The first 6 rows are patterns. Each new row is the sum of 2 different patterns, raised or lowered, with some noise. Before adding, each is slid sideways (what falls off one end comes back at the other) and multiplied by a number that may be negative. Names go in the order of the patterns.
In the rows, 128 means zero.
Some rows, each with the names of its patterns after it:
[108 112 133 153 153 138 158 154  95 144 145  93 155 133 159 113 134 128
 153 151 108 117 104 116  95 151 120 149 129 133 152 151 100 140 146 160
 117  96 145 145 159]	J_276
[118 154  93 114  99 109 121 129 114 122 156 102  95 133 114 101 112 127
 126 130 122 134 128  98 159 107 117 134 108 114 116  97 110 139 123 153
  99 121 120 124 120]	J_420
[127 130  99  96 156 130 119 124 114 145 107 163 112 153 119 139 136 163
 113 162 158 155 107 150 135 110 163 147 148 117 162 123 154 128 107 124
 143  95 152  97 144]	J_301
[125 158 131  93 124 162 133 163 127 121  99 145 156 121 151 124 110 152
 160 146 156 120 132 161  97 145 101 105 102 118 101 156 104 104 153 154
 130 102 145  96 129]	J_185
[142  99 107 147 109 142 131 119 103 141 131 152 120 123 104 146 160 125
  97 137 106 122 126 152 131 152  94 141 146 158 128 120 142 163 160 139
 153 147 161 109 147]	J_883
[116 161 100  99 107 155 117 126 152 107 135 127 156 106 153 109 162 107
 133 104 158 163 114 146 107 112 102 117 144 139 108 119 103 144 156 136
 112 163 137 132 143]	J_526

New rows, each followed by the names of its patterns:
[123 153 147 170 159 128 151 126 122 122 151 122 164 125 128 137 154 165
 171 145 151 145 116 173 129 164 126 128 131 132 160 153 180 140 148 133
 165 130 125 146 190]	J_420 J_526
[168 159 162 148 162 171 161 158 149 190 143 186 166 176 130 156 169 166
 141 169 121 141 166 204 145 155 169 149 150 172 127 159 140 131 144 159
 145 179 124 160 173]	J_185 J_883
[120 146 110 147  88 180 138 150  97 141 116 160 114 180 160 170  79 159
 154 127 160 139 160 150 186 134 177 145 137 109 156 112 128  86 156 111
 144 104  92 134 137]	J_301 J_883
[132 105 130 104 160 121 144 138 144  84 113 161 105 142 123 138 126 114
 154 134 160 109 124 113 149  95 161 142 162 109 143 148 124 136 149 154
 142 142 102 152 141]	J_276 J_301
[ 58  96  98 110 148  60  78  84  88 108 100 110 102  86 102 114 127 125
 122  84 164 111  57 101  97 111  82 136 111 110  80 116 140  85 115  86
  71 116  94 122  85]	J_420 J_185
[167 149 123 147 106 179 134 156 162 155 127 172 181 130 118 112 139 143
 156 164 138 123 120 152 154 183 143 123 130 133 153 112 142 189 123 172
 179 176 151 152 116]	J_420 J_185
[ 91 149 152 127  79  82  95 149  87  86 148  94 163 112 178 166 179  72
 166 147  73 123 116 151  83 184 102 147  68 147 154 148  60  89 108 109
 153 174 135 109 120]	J_185 J_526
[123 142 128 131 116 125 110 189 110  95 107 129 128 112  98 105 128 110
 126 104 140 143 111 158 161 107 145 118 114 137 173 120 149  95 143 134
 160 116 100 158 146]	J_420 J_883
[107 112  83  74 114  76 117  63  95 106 121  49 119  65  78  99  86  65
  42 121  74 100  65  91  96  89  95  51 117  70 113 106 136  85  99 108
 128  83 124  87  57]	J_301 J_526
[149  97 152  81  82  91 130 110 149 100 103 154 114 124  90  98  64 119
  93 150 114  69  85 147 112 155  98  96  64 143 155 103 104 107  74 127
 136 139 140 117  84]	J_185 J_883
[175 101  97 156  92 111  87 104 111 126 100 157 109  80 175 127 118 117
 123  94 117  99 132 137 100 146 120 125 144 119 109  96 167 115 114 116
 105 103 146 138 136]	J_420 J_185
[128 140 143 107 163 144 112 143 141 164 168 125 121 143  95 125  97 131
 101 107 129 134 112  88 160 151 130  95 136 122 144 146 165 161  85 135
 139 137 159 119 116]	J_276 J_185
[132 106 184 174 151 141 135 170 107 167 133 164 141 143 120 169 116 175
 123 180  91 119 140 128 152 150 141 164 103 108 140 165 155 119 129 108
 146  91 143 116 131]	J_301 J_526
[122 163 183 156 159 182 170 131 161 160 130 163 149 184 123 163 158 158
 172 145 139 156 155 122 162 134 173 149 156 166 164 138 140 178 178 157
 138 163 159 174 141]	J_276 J_420
[101  98 154  88 143  87 129 141 149 104  94 156 123 148 135 177 115 117
 104 152 125 133 104 144 100 124 117 133 175 113 105 120 169 156 142 108
 109 144  82 111 140]	J_276 J_185
[133 116 159 146 117 118 121 128 126 160 125 171 108 136  90 138 120 125
 101 152  99 126 118 135 133 123  92  93 147 163 125 124  78 129 111 123
 158 108 122 183 129]	J_276 J_883
[179 111 179 123 144 100 156 148 148 143 103 100 118 132 140 119  97 127
  96 135 137 152 108 154 162 154 137 140 151 112 119 131 147 123 115 165
 120 162 121 134 121]	J_883 J_526
[145 115 136 125 137 124 164 107 148 141 135 108 137 107 134 106 120 125
 154 121 139 154  93 153 110 141 119 132 115 138 139 128 135 160 141 146
 128 141 140 158 157]	J_420 J_301
[144 138 152 108 170 123 128 165 150 137 123 165 137 134 142 104 174 142
 166 129 182 141 149 148 171 130 162 166 184 101 171 151 118 183 168 163
 151 186 124 169 116]	J_420 J_301
[ 95 115  83 116 155 136 102 127 107 148  91 154 127 127  84 106 116 159
 130 120 129 105 142 100  98  99 100  87 131  93 121  89 123 169 133  95
 116 124 134 124 124]	J_276 J_883
[155 157 138 176 116 186 172 131 161 144 153 166 173 130 169 134 177 165
 172 136 163 165 138 176 140 182 177 171 135 150 156 139 184 185 157 178
 154 172 159 132 166]	J_276 J_420
[161 164 122 122 146 160 120 122 124  92 110 149 103 152 138  92 105 135
 107 151 116 133  90 140 148 131 108 114  88  98 111 117 136 133 104 130
 132 160 135  92 137]	J_276 J_883
[119 149 108 174 103 159 129 141 104 167 169 123 116 111 139 157 138 127
  79 144 130 158 125 143 122 113 114 112  75 165 117 147 126 100 111 137
 159  84 121  83 119]	J_276 J_301
[199 129 194 181 137 167 158 167 175 157 142 152 178 151 146 116 127 124
 160 145 153 174 153 174 198 151 162 188 181 148 138 196 169 186 127 154
 170 207 166 149 189]	J_276 J_883
[139 126 106 146 141 148 149 147 149 124 139 194 122 182 130 136 158 190
 179 140 139 145 167 135 141 135 101 137 115 132 149 121  98 174 137 119
 103 167 107 141 157]	J_301 J_185
[127 151  93 111 140 117 123 149 107 156 166 150 151 178 101 163  98 158
 135 166 160 118 140 114 166 159 143 172 108 150 125 149 100 150 133 142
 114 129 126 154 110]	J_420 J_301
[121 153  87 118 104 143 101 154  89 124  99 137  93 161 145 104 114  98
  83 115  97 113 105 100 112  87 103 121 114  88 130 107 129 119  98 161
 101  80 105 123 100]	J_883 J_526
[166 111 150 100 133 123 123 161 116 116 132 144 140 105 133  89 131  96
 126 129  94 108 139  88 110 105 144 124 134 123  94  87 126 129  98 126
 101 122 115 150 119]	J_420 J_301
[110 170 139 114 156 113 142  87  91  88 107  88 145 119  71 155 153 111
 104 148  95 145 133 134 121  64 140 149 127 151 126 118  66 165 153 139
 148 124  98 156 150]	J_420 J_185
[144 104 157 123 100 115 119 100  91 110 126 138 139 101 115 141 124 122
 157 150 110  74 132 111 170  95  93  93 138 144 113 111 112  82 102 117
  61 160  99 127 135]	J_276 J_883
[150 163 140 152 118 157 168 166 137 143 173 168 127 152 135 126 113 178
 119 164 132 132 128 172 129 181 150 147 113 165 171 129 138 155 136 134
 160 160 157 158 100]	J_301 J_883
[126 133  86 164 124 128 106 113 108 100 111 114 136 102 154  90 127 108
 102 112 120 110 107  89 104  97 113 102  86 128 134  93  84 112 112  79
 124 106 123 116 117]	J_420 J_301
[ 53  64  87  87  99 107  35  84  35  92  83 107  63  84  72  99 117 119
 108  56 104  97 109  86  86  83 136  55  86  73  65  87  90  50  74 103
  80  58  74  66  96]	J_276 J_883
[146 174 187 125 149 178 120 123 170 118 176 126 117 105 170 139 166 150
 128 123 154 187 124 125 137 144 123 143 148 163 187 101 165 145 155 123
 124 170 176 158 140]	J_883 J_526
[128 136 150 114 107 115 121 138 152 111  96 108 104 137 107 113 169 104
 153 157 154 132 145  98 141 145 103 118 103 164 115 149 130 136 106 136
 164 124  98 100 112]	J_420 J_185
[ 82 118 111 155  90  80 111 114 113 132 112  74  89  86 137 100 100 132
 113 157 138 136 148 126 119 126 135  97 118 138 125 108 145 120 132  80
 139 123 129  78 121]	J_301 J_185
[125 179 114 111 133 140 179 140 147 132 145 144 151 136 140 128 102 121
 172 112 125 163 118 146 107 176 158 156 115 131 154 138 177 143 167 112
 163 114 152 116 144]	J_276 J_526
[170 111 101 142 136 106 122 139 111 128 103 129 134 128  82 120  83  94
  83 151  96 132 135 103 127 126 111 104 135 119 112 120 135 124 165  94
 136 115 135 131 155]	J_276 J_301
[128  86 119 137 115  96 162  80 105 102 173  97 133 140 117  94 113 127
 121 158  98 142 140 121  98 150 113 170 101 127 105 168 176 114 116 165
 138 147 120 141 121]	J_301 J_526
[114 117 131 109 137  88  97  78 113 124 140  86  81 101 144 120 136 109
 134  98 113 104 133 122  74  64  97 132  88  85  99  93  97  94 100 111
 112  84 159 117 101]	J_883 J_526
[117 109 141 118 157 106 142 113 104 111 110 108 157  98  87  89 133 117
 104  97  87 137 114 125 117 107  97 100 100 135 119  99 144  79 127  81
 142  96 131 101 118]	J_276 J_526
[162 163 121 130 107 141 166 176 126 128 139 148 171 165 124 155 146 136
 164 138 158 149 118 148 184 153 157 182 123 165 163 152 124 166 150 165
 152 149 138 150 167]	J_185 J_526
[108 150 156 121 154 143 111 129 129 164 129 151 117 112 171 155 144 148
 121 147 151 138 132 132 113 126 134 139 146 141 137 171 137 147 125 135
 134 147 144 152 158]	J_301 J_185
[119 157 147 168 114 134 128 115 113 155  93 119 118 125  80 127 121 138
 123  99 125 157 160 107 101 130  87 131 114 146 109 164  77 142 118 164
 119 130 114 129 162]	J_883 J_526
[106 131 144 120  79 152 129 125 160 131 108  75 156 165 121  91 108 116
 110 169 142 131  96 147 117 158 133 134 125 140  80 158 132  79 187 132
 173 143 185 137 173]	J_301 J_185
[118 123 128 121 111 119  68 126 115  89 116 104 130  72 124 109 138 129
  90  95  95 102  57 134 122 106 112 121 119 111  83 104 110 115  94 100
  91 125 128  81 101]	J_276 J_420
[ 73 129  69 114 108 125  92  92 106 150  95 132  93 111 106 113 105 102
 105  99  86 136 134 136  98 104 116 145  78 116  95 106 102 103 101 137
 103  78 138 135  89]	J_185 J_883
[121 115  89 123  62  93  78  99  67 149  67  97 105 141  98  95 101  53
 114  92 141 118  85 108 124 102 148 109 112  71  99 116 111  97  93  84
 115 137 102 142 119]	J_185 J_526
[162 158 185 184 154 141 168 111 173 175 166 168 194 135 163 173 176 159
 140 170 208 157 178 181 163 195 148 183 193 145 123 173 114 188 158 151
 138 171 168 149 172]	J_420 J_883
[179 146 166 147 211 146 185 215 206 146 206 166 154 203 206 175 167 177
 178 190 196 146 148 183 173 178 163 186 174 158 152 131 219 157 152 141
 159 194 148 167 133]	J_301 J_883
[177 190 148 190 167 194 149 177 149 173 163 183 175 155 197 192 139 190
 175 158 216 190 168 155 164 180 186 168 151 165 178 112 208 148 200 172
 166 142 152 187 140]	J_420 J_301
[101  93  96  89 112  95  96  75  96  75  81 117  90  93  56 103  66  88
  82  82  44  62  50 114  72  65 134  54 102  92 120  74 121  49 109 123
  80  61 118  93 108]	J_301 J_185
[121 138 118 118 136 147 159 115 142 139 138 125 149 123 138 122 110 113
 115 139 115 153 145 133 117 108 133 133 151 156 135 106 135 152 102 169
 150 111 116 156 158]	J_420 J_185
[ 86 108  81 119 132 117 106 123 126 127  77 103 119 155 103 103 107 121
 140  91  93 107 159 114 117 118 131  82 140 123  79 164 107 125 102 103
  94 128 136  93 103]	J_276 J_420
[115 104  93 100 112  78 111 107 129  83  65  89 105 128  44  57  97  99
 120  98 109  97  56 104 112  43 103  69 124  84  84  60 113  95  57  71
  74  77  66  85  85]	J_276 J_883
[150 113 117 153 106 147 125  87 100 115  99 158  99 127 135 143 108  88
 144 100 121 120 186 114  72 132 152 115 151 125 124  97 144 167 120 135
 150  95 143 164 133]	J_420 J_185
[133 176 134 103 165 120 146 138 136 100 139  95 167 136 125 146  97 173
 148 177 160 184 130 150 154 138 121 160 149 109 163 155 117 110 137 154
 157  86 159 141 159]	J_185 J_526
[139 107  98 147  79 104 101 144 111  74  99 172 114 151 140 130  80 154
 142 117 150 139 101 145 140 144 149 133 116 137  97 154  93 107 103 114
  79 151  80 113 141]	J_185 J_883
[133 169 141 174 126 108 168 172 172 146 119 144 180 131 161 132 134  98
 142 130 139 134 121 179 146 144 116 172 129 128 130 147 131  88 148 162
 154 165 144 148 128]	J_276 J_185
[126 130 106 162 154 118 167 146  92 119 162  65 172  99 168 103 147 101
 119 160  92 131 112 131  95 134 105 162 138 157 133 121  91 152 121 147
 107  79 149 113 177]	J_276 J_526
[120 129 106 123 120 133 158 118 106 170 116 150  95 130 131 153 108 133
 160 148 140 143 147 137 138 105 115 130 124 109 135 104 116  90 130 147
 137 109 100 176 166]	J_276 J_883
[151 123 138 143 109 178 120 120 151 121 125 143 138 124 159 146 127 141
 162 141 150 165 151 152 106 142 162 133 151 162 131 118 135 170 163 146
 132 116 174 175 150]	J_276 J_185
[158 115 140 100 145  95 144 116 101  85 149 132 108  68 131 133 107 109
 112 137 123 125  90 100 127  83  81 145  95 117 156  74 141  83 155 135
 141 108 121 128 152]	J_276 J_185
[128 121 119 120  94 130  80 147 105 116  67 125  90 145  86  68 151  86
 153 145 160 131 120  93 154 141 125  88  93 125 120 104 107 118  81 130
 111 147 120 137  72]	J_185 J_526
[143 127 142 135 120  84 115 155 104 103  95  99 119 130 125  86 115 124
  99 120 133 110  84 131  87 138 110  98 143 128 136 162 160 144 132 107
 139 126 123 103 130]	J_301 J_185
[151 171 118 123 205 168 198 131 169 114 188 167 117 160 148  99 192 146
 175 163 144 119 146 136 161 109 111 103 146 100 196 102 140 155 174 149
 152 144 140 170 165]	J_301 J_185
[171 180 147 110 170 114 133 129 109 112 102 126 135 133  87 167 153 153
  88 118 121 122 147 174 156 112 111 155 148 166 152 117  89 140 167 102
 138 129 104 164 130]	J_185 J_526
[159 179 108 170 115 152 132 105 114 171 102 131  91 161 163 123 103  92
 174 156 124 115 102 143  95 135 158 138 116 180 115 157 106 175 150 153
 100 129 157 139 180]	J_276 J_301
[110 172 175 179 159 161 146 125 150  99 196 109 140 132 180 160 167 142
 136 167 175 165  92 185 147 210 101 136 130 203 210 143 193 153  95 134
 156 125 183 133 169]	J_276 J_526
[152  97 184 143 162 123 166 113 163 107 139 155 185 101 117 173 135 163
 153 159 155 123 129 179 121 182 129 105 146 163 112 148 147 118 155  88
 186 179 164 112 156]	J_420 J_526
[129 125 110  87 147 119 114 119 105 160  82 150  95 133 108 134 119 148
 124 137 130 154  98 131 116 108 157 143 144 118 148 103 168 114 101 128
 124  84 138  77 123]	J_420 J_301
[168 166 178 164 149 139 202 161 157 177 154 164 129 148 148 141 136 188
 123 154 151 149 136 157 182 143 140 131 124 167 174 141 127 186 116 131
 151 161 137 159 127]	J_420 J_883
[ 71 117 100 146 132  74 122 158 153  89 106  97  98 124 103  96 115 131
  89 171 112 128 144 136 101 113 163  99 139 123 160 142 138 100 111 138
 181 103 123 121 147]	J_883 J_526
[ 60 125 110 113  94 160 120  68 144  98  60 117 122 112 101  86 107 156
 137  83 123  62 123  65 130  99 156 139  92 129 140  88 138 112 157  68
  99 108 131 134  83]	J_276 J_301
[133 156 120 174 173 193  99 147 126 117 163 147 140 122 200 107 142 129
 158 121 158 123 121 165 129 177 167 143 192 118 130 180 139 160 132 100
 131 177 123 167 118]	J_420 J_526
[155  91  93 119 127 129 144  83  99 168 118 122 102 132 112  99 155 181
 150  66 133 164 114 182 122 115  71 165 129 143 122 144 104 177 131 114
 171 101 156 174 118]	J_185 J_526
[137 119 129 124  89 108 146 126 158  88 104 118 130  90 113 149  89 119
  84 125 136 135  96 125 148  88 106 124 117  84 126 105 136 103 128 125
 141  83 131 115 104]	J_420 J_526
[138 101  97 103 116  67 141 102  67 144 130 128  77 127  80 126 124 117
 109  64  97 117 127 130 121 108  86 136 151  85 133 119 111 120 113 136
 144 123  97 122  79]	J_276 J_185
[123  96 112  81 105 117 139 111 111  93 124 143  88 101  74 126 147  81
  99  86  95  98  98 150 122 110 139  87  88 105 126 112 111  90  95 108
 149 141 145 159  96]	J_276 J_420
[121 149 106 135 110 138 133 150 104 139 123 148 124 118 167  95  97 106
 158 101 134 130 120 151 133 145 142 135 137 150 121 140 131 172 141 125
 154 114 133 106 140]	J_301 J_526
[155 136 132 163 126 152 131 127 148 152 151 106 133 136 125 160  97 134
 111 117  87 123 140 141 124 128 136 155  95 160 126 168 115 115 144 167
 138 134 140 149 128]	J_276 J_301
[160 121 178 134 115 159 148 136 129 157 127 181 121 165 167 168 140 108
 172 133 195 187 164 163 146 145 181 152 192 116 137 130 170 113 137 128
 152 145 102 165 192]	J_301 J_526
[ 73  93 153 125 122 154 118  85 124 148  61 165 100 166  75 117  86 167
 161  79 116  72  86  60 121 111 135  95 109 115 144 111 131 114 173 101
  78 139 112 169  70]	J_276 J_526
